The rows of a group lie close to one hidden flat surface of 9 dimensions, which may be shifted away from zero. Surfaces can cross.
(in the rows, 128 means zero)
Some rows, each with its group after it:
[ 91 157 151  94  69  79 175  96 179 159  91 107 162 154 202 143 102 144
 134  86] => q_610
[167  87  95 131 152 127 142 115 101 119 122  96 161 114 146 138 137  87
 130 144] => q_641
[157 136 145 125 153 104 166  66 124 131  98  37 198 114 124  99 182  97
 142 114] => q_501
[146 100 150 118  72 100 169 153 209 125 100 106 194 164 130 106 136 125
 124 116] => q_541
[176 152 130 152 149 129 101 113  85 121 141  90 125 148 109 130 139 108
 126 127] => q_928
[114 127 130 109 103 110 131 133 117 135 117 140 127 117 164 131 125 116
 124 137] => q_380
[ 84 122 123 112 133 123 103 105 148 101 161 133 156 137 145 141 157 138
 104 128] => q_541
[138 125 168 156  85 156 123 185  94 137 119 139  41 149 147 111 110 119
 164 102] => q_928
[128 101  55 117 176 183 148 116  72 108 140 179 104  88 127 118 118 108
 124  68] => q_426
[ 71 140 140  89 125 127 124  73 133 119 142 135 157 109 142  76 162 108
  85  92] => q_501
[121 145 154 134 108 107 136 134 117 147 115 102 122 124 146 129 118 126
 126 135] => q_610
[120 141 149 133 146 137 123 106 147 131 121  97 107 136 132 118 147 109
  98 152] => q_641
[128 167 109  99 140 125 126 135 149 136 135 107 152 151 112 118 152 153
 112 190] => q_641
[139 143 105 111 129 148 162 106 162 149  87 137 102 152 178 155  88 125
 141  85] => q_928
[ 66 126 119 122 118 127 148 142 151 124 134 159 126 110 108 108 118 167
 129  83] => q_928
[ 90 122 157  86 100  93 130  87 240 141  91 124 183 160 194 143 142 120
  92 167] => q_641
[124  91 176 124  87 111 131 161 161 139 101 127 119 127 156 125  98 102
  96 154] => q_928
[132  76 121 137 158 140 164 136 103 122 139 119 142  88 121 102 149 118
 181 127] => q_380
[ 90 144 129 138 130 112 148 154 133 157 171 125 143 124 104 122  83 178
 145 179] => q_380
[178 126  93 154  84 110 118 168 148 114 107  76 101 215 165 184  72 114
  43  81] => q_928
[131 117 112 140 138 108 128 116 125 126 106 108 128 123 135 160 124 128
 122 108] => q_656
[140 144 115 136 138 134 112 176 137 131 128 123 108 124  75 123 126 159
  89 179] => q_54
[107 142 146 130  99 129 112  86  83  91 169 145 177 128 110  70 195 116
 141  41] => q_54
[120 149 130 100 133 125 111  81 112 120 132 133 135 121 146 121 147 106
  86 134] => q_501
[122 117 107 123 146 137 113 133  82 115 134 152 120  84 105 111 160 121
 131 120] => q_541
[135 127 155 117 129 109 122 116 134 131  85  91 126 126 141 139 160 105
 120 147] => q_54
[127 112 159 126 132 127 146 145 178 146  87 152  95 111 143 148  71 118
 122 149] => q_610
[105 122 119 160 164 133 142 130 157 142 189  97 141 147 125 139 116 168
 190 185] => q_380
[140 148 109  68  81 126 163 109  75 133  92 196 169  87 136  82 168 114
 175  63] => q_656
[241 146  83 167 139 133 115  96 119 112 123  90 156 207 132 194 102 112
 114  96] => q_610
[108 215 168 117 159 142 128 118 173 176  97  84  60 145 138 131 138 160
 133 195] => q_928
[115 133 106 114 141 156 145 155  76 141 119 166  77  83 126 120 140 148
 189 106] => q_541
[126 136 124 113  95 134 135 138 111 130 134 127 123 135 139  91 136 116
 114  97] => q_928
[104 121 124 132 137 117 175 135  92 153  98 129  80  69 125 105  59 110
  82  61] => q_656
[147 137 135 111 139 130 150 130 172 151  79 121 123 136 149 158 138 143
 165 170] => q_380
[ 79 109 121 131 105 113 147 136 140 128 150 169 125 104 119 121  77 154
 128  77] => q_641
[ 86 132  74 109 152 144 196 170 158 156 143 204 134  73  89 118  72 209
 182 132] => q_54
[124 142 124  82 180 151 145 118 137 123 128  65 147 102 106  51 237 105
 115 200] => q_641
[121 126 116 129 126 127 108 114 143 112 123 157 144 138 136 155 139 144
 124 105] => q_426
[159 123 177 156 107 127 159 145  88 137 117  83 136 113  93  65 179 114
 200  80] => q_501
[ 76 124 130 111 133 130 153 121 141 137 131 141 123  95 126  86 124 127
 120 112] => q_641
[ 76 116 174 141  95 144 154 173 106 140 131 158  66  88 103  53 133 136
 168  56] => q_501
[103 212 130  70 113 117 140  74 216 156  92  87 146 180 165 120 139 143
  56 135] => q_928
[129 105 104 120 177 162 134 128 124 129 130 186  87  95 128 137  82 122
 132 156] => q_656
[177 135 132 151 141 148 128 130 138 125 107 145 105 126  86 130  83 117
 114 113] => q_610
[128  96 117 170 158 131 141 154 119 150 158  92 100 137 154 151  46 105
 124 166] => q_380
[110 136  93  98 127 134 197 112 136 168  91 137 124  94 157 107  61 112
 116  77] => q_501
[ 87 130 128 115 118 133 150 161 140 150  98 145  88 107 131 121 117 148
 125 117] => q_380
[ 83 136 124 100 115 136 151 121 152 131 121 161 122 129 176 123 147 150
 158 103] => q_541
[ 94 136 142 139 122 141 178 139 143 162 118 135  99 107 116  97  95 142
 159  75] => q_928
[117 135 118 127 145 125 155 166 113 156 116 132 114  83  93 111  84 143
 124 160] => q_380
[130 118  99 112 152 130 141 149 120 124 136  92 140 117 110 123 163 137
 136 178] => q_641
[ 43 114 102  95  95 112  98 137 108 114 163 181 126 119 172 152 170 158
 144 125] => q_54
[137 136  97 103 100 124 175 171 101 143  81 156 113 104 112 108 132 150
 155 100] => q_656
[116 107 138 130  61 101 155 188 141 125 130 125 158 144 107  99 157 172
 158  84] => q_641
[117 151 104  78 112 129 129 145  64 139 163 141 143 108 150  78 161 118
 144 183] => q_656
[ 96 143 125  90 113 117 112  97 101 104 151 151 182 103 107  96 187 129
 118 114] => q_501
[115 150 132  92 134 146 128  66 102 119  54 244 104  40 113 122 110 109
 118  37] => q_426
[141 101 163 126  81 107 149 169 153 140  93 112 119 128 133 110 115 112
 120 143] => q_54
[139  99 122 121 140 133 121  92 151 123  60 121  82 159 221 191  99  79
  98  85] => q_426
[199 125 164 150  81  90 135 167 154 151  91  52 119 195 172 170  87 109
 125 160] => q_54
[134  94  85 148 106 136 167 169 113 123 138 126 113 143 137 118  60 121
 106  47] => q_928
[108  95  72 157 189 130 166  93  50 130 170 118 152  58  98 114  67 114
 143  87] => q_610
[100 122 147 129 109  96 147 133 154 145  95 108 123 110 136 144 115 144
 118 120] => q_426
[ 41 115  80 115 100 105 205 200 139 153 188 151 182  80  74  78  87 216
 165 119] => q_641
[121 124 127 143 150 124 135 123  94 138 106 115 103 103 132 152 135 132
 170 126] => q_656
[ 86 113 114 112 142 150 145 136 139 139 154 151 109 124 157 118 133 149
 178 138] => q_541
[ 22 101 158 103 134 117 119 133 188 123 140 140 122  97 135 103 170 154
 103 153] => q_501
[166 122 101  86 132 147 137  97 112 131 105 191 137 117 177 134  88  77
 113 140] => q_656
[103 131 141 157 115 142 114 120 146 108 108 112  46 164 159 139 132 118
 101   8] => q_426
[173 118  98 133 125 134 122 134 166 115 130 113 147 177 122 138 100 106
  49 129] => q_656
[ 96  94  91 109 166 130 104 102 107 102 125 198 163  55 106 146 151 132
 135 144] => q_610
[119  70 182 146 122 128 127 118 138 115 149 124 152 110 144  97 127  85
 119 125] => q_610
[191 136 101 111 143 135 134  98 107 149 100 155 144 123 154 152  50  76
  95 150] => q_610
[ 98 108 112 117 122 106 114 132 110  90 170 135 209  89  66  87 192 145
 106 118] => q_541
[185  92 128 127  76  99 143 190 112 138 106 136 146 130 140 144  88 101
 133 169] => q_54
[115 103 166 126  96 123 164 133 193 130 120 105 163 140 132  91 127 119
 129  88] => q_541
[160 114 100 144 152 111 125 119 109 129  97 101 112 118 143 179  85  94
  78 117] => q_656
[ 90 121 166 116  83  92 155 129 134 149 103  95 110 143 210 151 139 124
 173 113] => q_54
[123 142 137 142 121 122 139 151 106 150 142  98  99 129 118 118  97 131
 128 134] => q_380
[132 117 124 139  88 116 153 171 181 113  87 119 142 151  93 135 150 172
 131  67] => q_656
[122 123 131 139 122 136 166 145 157 135 149 110 140 155 119  95 129 144
 141  97] => q_426
[170 148 138 118 115  94 157 130 173 159  64 121 165 121 119 150  63 116
  85 177] => q_380
[172 126 122 137 138 150  77 140 139  91 118 170 132 143  78 161 172 148
 119 148] => q_610
[ 99  74 129 118 121 142 153 136  99 114  90 149  93  84 176 115 149  89
 140  65] => q_380
[181 110 123 111 120 118 195 152 158 146  77 142 197  76  52  87 118 131
 145 143] => q_54
[143 145 172 101 133 127  84  78 106 116 140 127 153 129 152 108 186  82
 112 187] => q_501
[124 125  98 127 152 120 101 124 102 116 137 121 137 119 120 157 142 139
 111 174] => q_501
[160  84 138 150 151 167 148 125 162 124 102 195 129  90  91 111  64  98
 110  93] => q_610
[ 87 133 104 105  98 116 156 166 151 140 142 126 134 150 146 125 144 178
 155 130] => q_541
[119 130 136 132 130 131 133 107 133 131 133 126 129 125 140 135 143 130
 144 108] => q_541
[138 112 117 129 141 120 157 102 106 127 116  95 143 123 152 107 131  82
 128 100] => q_426
[164 113 124  94  60 139 154 164 179 133  49 202 124 157 165 143 122 135
 168 102] => q_641
[ 68  86 150 134  87 120  83 180  86  82 165 173 125 101  76 108 212 173
 167 105] => q_501
[137 143 114 112 105 147  81  91 159  97 139 195 156 170 139 161 154 152
 131 102] => q_426
[135 131  75 138 173 166  89 137 107  98 165 150  90 152 123 172 133 145
 120 134] => q_426
[128  74 146 137 143 147 156 104 188 121 139 130 156 130 138 109 128 106
 148 126] => q_541
[ 83 165 111 138 105 136 145 183 163 139 162 158 115 139  72 107 102 202
 137 107] => q_54
[107 120 114 153 112 143 159 148 173 116 132 127 105 161 106 116 111 164
 130  17] => q_426

New rows, each followed by its group:
[100 102 137 137 130 116  87 108  96  90 158 109 145 116 117 121 217 123
 138 110] => q_501
[122 152 139  89  78 129  89 111 120 124 122 219 119 136 175 144 113 114
  92 148] => q_501
[187 153 158 194 123 162 106 124 114 124 159  83  76 209 131 141  67 104
 124  82] => q_54
[143 121 122 128 131 125 135 127 119 128 129 128 133 131 132 141 125 127
 141 131] => q_54
[106 125 132 116 145  98 111 112 146 124 129 130 167  94 105 140 145 136
  96 170] => q_928
[133 142 160 134 146 148 164 110 182 153  85 104 110 134 124 114 116 130
 137 112] => q_54
[175 121 117 111 124 165 136 109 135 108 116 184 154 143 119 108 136 108
 134  93] => q_656
[145 191 168 131 113 145 125  94 119 130 152 152 137 140  89  83 140 131
 155  87] => q_426
[137 127 143 126  81 111  94 135 124 110 126 132 125 161 143 148 154 128
 103 111] => q_928
[133  83 154 124  71  87 135 246  93 137 102 106  95  97 113 104 119 108
  91 183] => q_54
[127  93 118 145 143 120 148 102 110 111 115  97 147 112 141 120 169  98
 152  82] => q_501
[154 109 119 135 114 111 137 205  82 130 126 111 124 107 100 125 112 121
 134 178] => q_54
[146 141 137 118 129 163  98 136  25 126 160 180  85  79 109  80 148  93
 160 129] => q_501
[148 107 101 113 130 150 141 118 143  99 108 202 158 115 103 121 127 128
 112  67] => q_656
[ 87 121 203 123 106 142 124 100 157 126 118 136  91 128 183  82 137  79
 118  88] => q_501
[141 131 138 137  76 116 102 158 122 125 121 161 110 151 131 155 121 147
 137 111] => q_501
[133  90  84 119 168 116 115 117 102 115 117 120 149 102 150 163 161 106
 141 153] => q_501
[168 177 105 124 151 137 143  96 135 140 117  91 124 160 148 135 116 114
 105 122] => q_928
[ 66  89 115 128 179 125  89 106 140 108 154 165 135  86 134 168 155 163
 152 174] => q_656
[123 103 159 153 116 125 110 159 131 119 118 136  88 128 141 134 132 121
 149 127] => q_501
[128 164 125 109  78  86 100 128  68 129 148 133 155 122 126 121 110 111
  67 135] => q_380
[ 85 132 148 123  81 137 148 176 110 133 129 177  92  92 101  76 121 164
 153  65] => q_501
[114 141 148 124 122 112 120 125 128 119 133 110 141 120 107 112 166 135
 134 143] => q_501
[155 131 117 110 128 142 137 131 122 134 111 146 117 136 159 124 136 121
 151 145] => q_656
[140 113 174 117  97 107 112 141 126 118 113 153 161 115 126 121 191 130
 175 148] => q_501
[135 134 118 104 107 124 117  89 138 112 115 147 162 143 159 147 152 118
 130  99] => q_928
[174 104 112 106 148 126 117 129  89 129 126 125 149 109 163 122 116  63
  89 212] => q_928
[ 99 123 153  93 120 152 137  84 129 126 139 188 154 105 167  79 131  95
 127 126] => q_656
[ 98 157 145  80  85 134 177 120 108 149 114 195 144  82 135  42 117 113
 146  66] => q_501
[108 152 101 110  77 110 158 148  94 148 174 121 148 145 150  94  93 134
 113  99] => q_610
[ 95 152 107  90 125 106 106 103  79 129  97 177 131  78 151 175 149 140
 148 106] => q_541
[ 66 104 117 117 157 129  96 194 129 129 123 135  57  94 116 139 136 161
  88 204] => q_54
[127 106 100 124 119 103 116 148 162 102 113 123 151 154 127 180 179 174
 145 140] => q_656
[119 103 109 143 218 105 170  68 178 147  99 123 188  67 104 181  76 146
 152 160] => q_928
[144 170 148 119 108 125 118 119 103 126  99 111 118 127 117 117 168 126
 119 102] => q_380
[124 155  98 133 151 137 123 138 109 127 145 113 104 132 109 130 126 143
 110 121] => q_928
[ 99 110 165 117 123 107 112 129 153 114 121 107 157 120 129 131 187 140
 134 164] => q_501
[185 169 121 107 129 133 186 101  95 164  97 108 146 102 121  80  94  89
 139 100] => q_501
[ 33 140 154 143 116  99  72 122 168  87 190  92 130 153  96 104 189 176
  54  94] => q_501
[113 133 173  92  83 122  88 136 125 121 115 223 139 107 152 119 166 125
 148 164] => q_501
[155 128 104 136 137 131 119 111 106 116 140 138 154 123 112 131 112 111
 116 119] => q_610
[177 125 125 153  94 122 117 129  51 100 159  97 146 157 109  91 150  90
 127  51] => q_928
[139  91 103 128 131 127 128 200 112 119 131 109 115 120  99 122 176 150
 144 171] => q_641
[140 167  76 127 141 134 148 145 155 141 101 147 115 135 102 183  86 192
 133  98] => q_610
[125  97 136 100 100  95 115  90 161 105  92 148 190 131 181 160 176 109
 141 131] => q_501
[153 104  80 116 129 157 143  96 129  88 196 104 200 199 170  98 182  97
 133  93] => q_426
[132 137  66  93 144 125 140 110  46 118 130 146 191  62  92  91 171 128
 165 120] => q_501
[137 100 171 162 103 115 111 149 130 121 116 125 107 131 123 152 113 126
 143  98] => q_928
[145 129 172 168 145 153 166 143 114 150 119  80  82 100  77  61 109  92
 134 100] => q_54
[107 152 148 116 114 122 180 143  84 186 110 101  73  99 160 101  87 105
 149 142] => q_656
[120 127 161 150 106 125 143 129 131 133 122 102 105 131 122  94 129 119
 131  74] => q_501
[126 108 153 127 125 120 164 135 156 140 116  72 138 126 140  85 150 108
 125 119] => q_641
[103 102 159 102  63 107 102 123 140 112 118 176 163 123 155 120 168 116
 131 116] => q_928
[123 120 172 150 100 124 190 152 106 161 109  92 104 111 145  71  97 106
 187  55] => q_54
[157 121 128 138  93 106 117 171  76 115 145 120 142 135 113 133 136 126
 140 140] => q_54
[127 153 111 116  97  92 135 108 112 111 129 116 194 130  97 119 164 148
 124  92] => q_501
[103  92 162 151 150 136 174 119 122 138 138  91 102  78 120  74 103  94
 115  77] => q_641
[150 140 110 123 116 133 121 123 122 127 116 130 109 164 168 148 122 115
 115 113] => q_928
[156 113 118 131 105 105 124 177 101 135 112 107 142 122 133 143 134 114
 134 172] => q_54
[160 191 150 119 100 100 121 109 113 171  91  92 114 147 150 156  95 116
  99 140] => q_610
[124  90  94 135 137 131 134 137  88 144 139 144  85 120 203 182  83 113
 179 146] => q_54
[123 169  88 100 144 151 147  91 122 132 123 135 135 132 140 131 128 134
 134  86] => q_928
[106 166 181 116  84 117  89 146  97 119 157 163 145 112  78  64 192 142
 144 137] => q_501
[165 113 117 142 112 133 149 137  95 137 132 131 135 132 140 131  88 108
 168 114] => q_54
[136 133 137 145 184 141 109  91 112 139 131 103  93 129 139 132 104  91
  85 153] => q_641
[119  61 125 107  98 106 168 148  93 140 116 150 154  72 170  92  96  80
 133 114] => q_380
[116 124 155 113 105 107 158 163 178 148  75 107 131 109 115 103 149 131
 110 153] => q_54
[162 152 145 140 113 120 107 119 175 133 121 129 145 181 125 164 118 153
 132 151] => q_426
[100 143 113 100 112  98 164 131 148 148 113 126 165 102  99 110 120 163
 125 110] => q_501
[123 143 214 139  91 120 140 113 160 140 108 121 122 133 136  98 144 125
 164 104] => q_928
[167 176 161 144 125 105 124 112 127 136 109  20 148 163  87 111 206 132
 140 139] => q_54
[138 106 152 145 136 116 151 115 183 141  84  67 113 164 171 163 104 102
 115 116] => q_501
[108 146 115 105 178 115 151  77 141 139 122  85 148 118 156 116 121 104
  84 147] => q_501
[122 134 150 130 139 116  98 148 108 136 137 103 119 102 101 115 140 127
  97 193] => q_928
[ 82  68 138 115 156 121 159 111 166 122  97 111 139  92 174 139 161 114
 158 143] => q_501
[127 117 135 134 119 113 145 145 137 127 133 114 152 116 109 109 148 136
 135 120] => q_541
[156 185 148 154 142 125 117  90 109 131 146  40 112 175 121 130 171 138
 156  98] => q_54
[133 124 124  84 115 131  89 131 182 109  81 227 140 120 128 168 159 148
 107 174] => q_610
[137 146 138 156 128 124 127 146 124 153 138  90  89 154 137 143 104 128
 128 150] => q_380
[118 106 105 104 197 169 156 100 167 133 100 180 125  72 122 127 118 117
 134 146] => q_54
[146 110  89 128 138 117 129 145 121 127  87 119 121 125 135 183 124 138
 120 127] => q_656
[173 150 141 178 172 166 112 136  65 138 192  72  76 137  81  76 113  99
 117 153] => q_656
[182 154  98 156 170 150 153  99  59 149 152 110 122 122 116 129  64  89
 137 108] => q_641
[159 107 152 178 138 108 121 114 131 124 121  83 137 129 100 152 103 115
 120 116] => q_928
[126 135 107  68 106 125 157 108 135 140 116 129 169 135 177  97 124  98
  70 153] => q_928
[ 55 101 135 109 122 157 188 142 165 138 125 181 115  88 147  93 126 153
 184 104] => q_541
[121 115  94 117 115 148 159 131 196 118 151 173 177 169 129 124 117 163
 142  95] => q_426
[ 75 127 120 100 135 115 165 125 252 152  86 176 146 116 155 181  67 190
 128 175] => q_380
[110 104  86  95 136 130 127 131 137 116 137 162 156 124 166 160 156 141
 147 172] => q_541
[ 76 112 156 138 147  99 110 112 145 123 135  93 121 121 159 176 174 152
 168 163] => q_656
[127 135 119 104 122 123 123 126  89 121 154 108 162 112 107  77 149 105
  73 150] => q_928
[134 177 185 152  66 100  91 162 119 125 142 108 134 162  68 113 148 166
 122 117] => q_501
[ 94 102  95  78  99 112 131 165  60 133 114 188 116  55 151 112 133 107
 126 146] => q_380
[123 139 115  86 128 118 146  92 156 138 109 142 172 119 156 125 127 111
 106 150] => q_928
[ 91 115 125 132 136 127 131 122 135 112 121 156 124  88  90 116 143 150
 140  81] => q_656
[ 96 103 101 151 143 148 160 172 155 135 154 101  83 150 134 134 105 153
 121  98] => q_426
[118 131 114 124 124 110 146 143 127 149 153 133 165 101 103 127  76 141
 116 183] => q_380
[110 128 104 106 102 109 123 178  93 119 144 141 150 108 100 128 166 165
 143 151] => q_54
[129 111 176 124 132 167 144 119 215 143 125 162 120 154 160 111  96 117
 142 143] => q_656
[ 70 167 121 127 134  88 130  96  82 144 127 131 130  70 109 146 133 172
 165 101] => q_541
[101 160 178 115  93 125 122 123 156 147 127 143 110 136 136 102 112 127
 109 136] => q_501
[118 100 146 126 106 100 170 175 187 143 116  55 162 156 137 120 138 136
 127 169] => q_641
[120 132  96  91 142 145 146 143 150 144 108 170 125 121 141 132 121 152
 136 169] => q_641
[ 62 151 170  68 102 150  83 100 132 128 147 227 111  93 170  92 142 110
  91 183] => q_501
[126 147 116 125 164 129  66 105  89 121 121 162  98 101 128 177 138 137
 125 166] => q_426
[ 80 178 178 137  80 162 116 137 204 130 167 182 105 198  99 105 138 188
 151  76] => q_426
[188 111 113 152 133 131 122 125  42 106 163 138 156 117  98 112 135  89
 158 114] => q_54
[125 146 176  72 103 140 109  98 126 145 114 204 126 102 176 102 134  93
 133 180] => q_501
[114 148 129 120 141 147  89 119 132 119 128 182  90 117 134 160 127 152
 131 148] => q_426
[185 114 146 125 122 145 153 123 113 130  88 135 121 123 149 120 133  98
 177  96] => q_541
[ 88 118 146 101 112 144 159 114 168 141 125 175 124 110 150  94 100 119
 130 116] => q_656
[147 128 133 129 146 141 134 114 132 134 115 134 123 120 122 122 116 111
 130 129] => q_54
[105 106 151 112 113 122 124 150 164 110 104 119 123 125 135 108 191 132
 107 151] => q_641
[217 136 139 159 109 120 134 165 105 141 119  79 137 164 104 139  95 106
 140 145] => q_54
[119 112 104 127 125 144  87 142  97  94 172 185 136 112  91 116 141 130
  94 138] => q_54
[162 138 106 101 149 133 106 109  67 142 140 117 131 116 182 143 149  93
 152 215] => q_656
[ 97 146 148 112 111 137 108 127 194 140 145 177 126 156 153 151 112 170
 145 165] => q_426
[127 145 102 138 150  99 108 139  66 149 102 126  98  77  94 167 107 130
 114 145] => q_541
[112 128 141 132 148 147 111 137  71 120 159 133  94  85 102  87 157 115
 136 150] => q_501
[124 106 165  97 103 111 134 101 177 132  82 150 164 118 181 141 158 108
 149 161] => q_501
[ 96 130 116  92 102 138 175 167 148 148 121 152 118 115 138  79  94 125
 114 120] => q_656
[ 91 144 151 104 112 146 150 134 172 154 154 161 132 137 147  92 115 160
 158 179] => q_426
[125  78 113  79 163 140 138  90 116 130 103 212 168  60 183 159 118 101
 176 202] => q_928
[121 202 111 100  88 106 115 166 107 146 130 113 118 153 114 135 140 176
 116 147] => q_610
[153 111  37  95 152 138 151 139 104 134 127 130 140 123 152 134  82  97
  66 160] => q_928
[117 157 160  71 107 122 110  76 130 130 113 176 181 107 157  93 170 105
 120 160] => q_501
[163 182  85 125 170 122 119  81  98 142 135  77 147 143 116 144  99 106
  58 160] => q_501
[113  79 123 117 129 142 148 156 139 116 103 174 129  82 101 102 115 121
 106 118] => q_541
[167 149 139 154 129 121 142 147 135 151 131  95 148 138  76 121 108 146
 145 134] => q_426
[ 77 132 143 110  77 123 105 148 119 118 136 201 101 118 132 111 126 147
 116  94] => q_501
[128 145 120 161 182 167 181 129 135 162 142 117  77 133 121 145  68 159
 187 107] => q_54
[165 127 125 125 113 102 202 169 137 171  93  89 156 110 109 135  98 143
 185 156] => q_54
[149 139  89 125 140 157 119 166  58 120 150 158 103  98  79 102 142 149
 153 128] => q_641
[143  86 187 138  98 118 118 153 124 113 104 119 132 110 124 124 190 119
 212 142] => q_501
[113 101 120 133 124  99 131 188 151 123 109 128 122  82  54 120  76 143
  31 159] => q_541
[ 97  66 126 175 166 152 156 147 108 111 203  85 128 115 118 100 133 131
 189 100] => q_380
[ 58 145 124  88 122 132  78 157 121 125 136 198  86 104 140 142 184 175
 132 186] => q_928
[126 127  88 104  90 109 114 202 118  99 153 139 146 145  94 106 161 155
  85 156] => q_541
[ 87 135 135 139 152 140 124 115 142 130 139 133  86 118 137 131 109 133
 125 120] => q_541
[163 132 100 155 189 134 121 111  74 141  65 145  61  76 124 173  74 105
 104 112] => q_426
[ 98 179  82  97 138 103  59 108 110 115 104 170 112 120  99 186 142 171
  58 138] => q_380
[120 110 138 134 164 126 170 133 115 160  91  94  87  86 161 117 108 112
 176 132] => q_54
[ 76 168 224 119  88  95 121 105 123 157 107 103  99 113 141  91 151 120
 132 118] => q_426
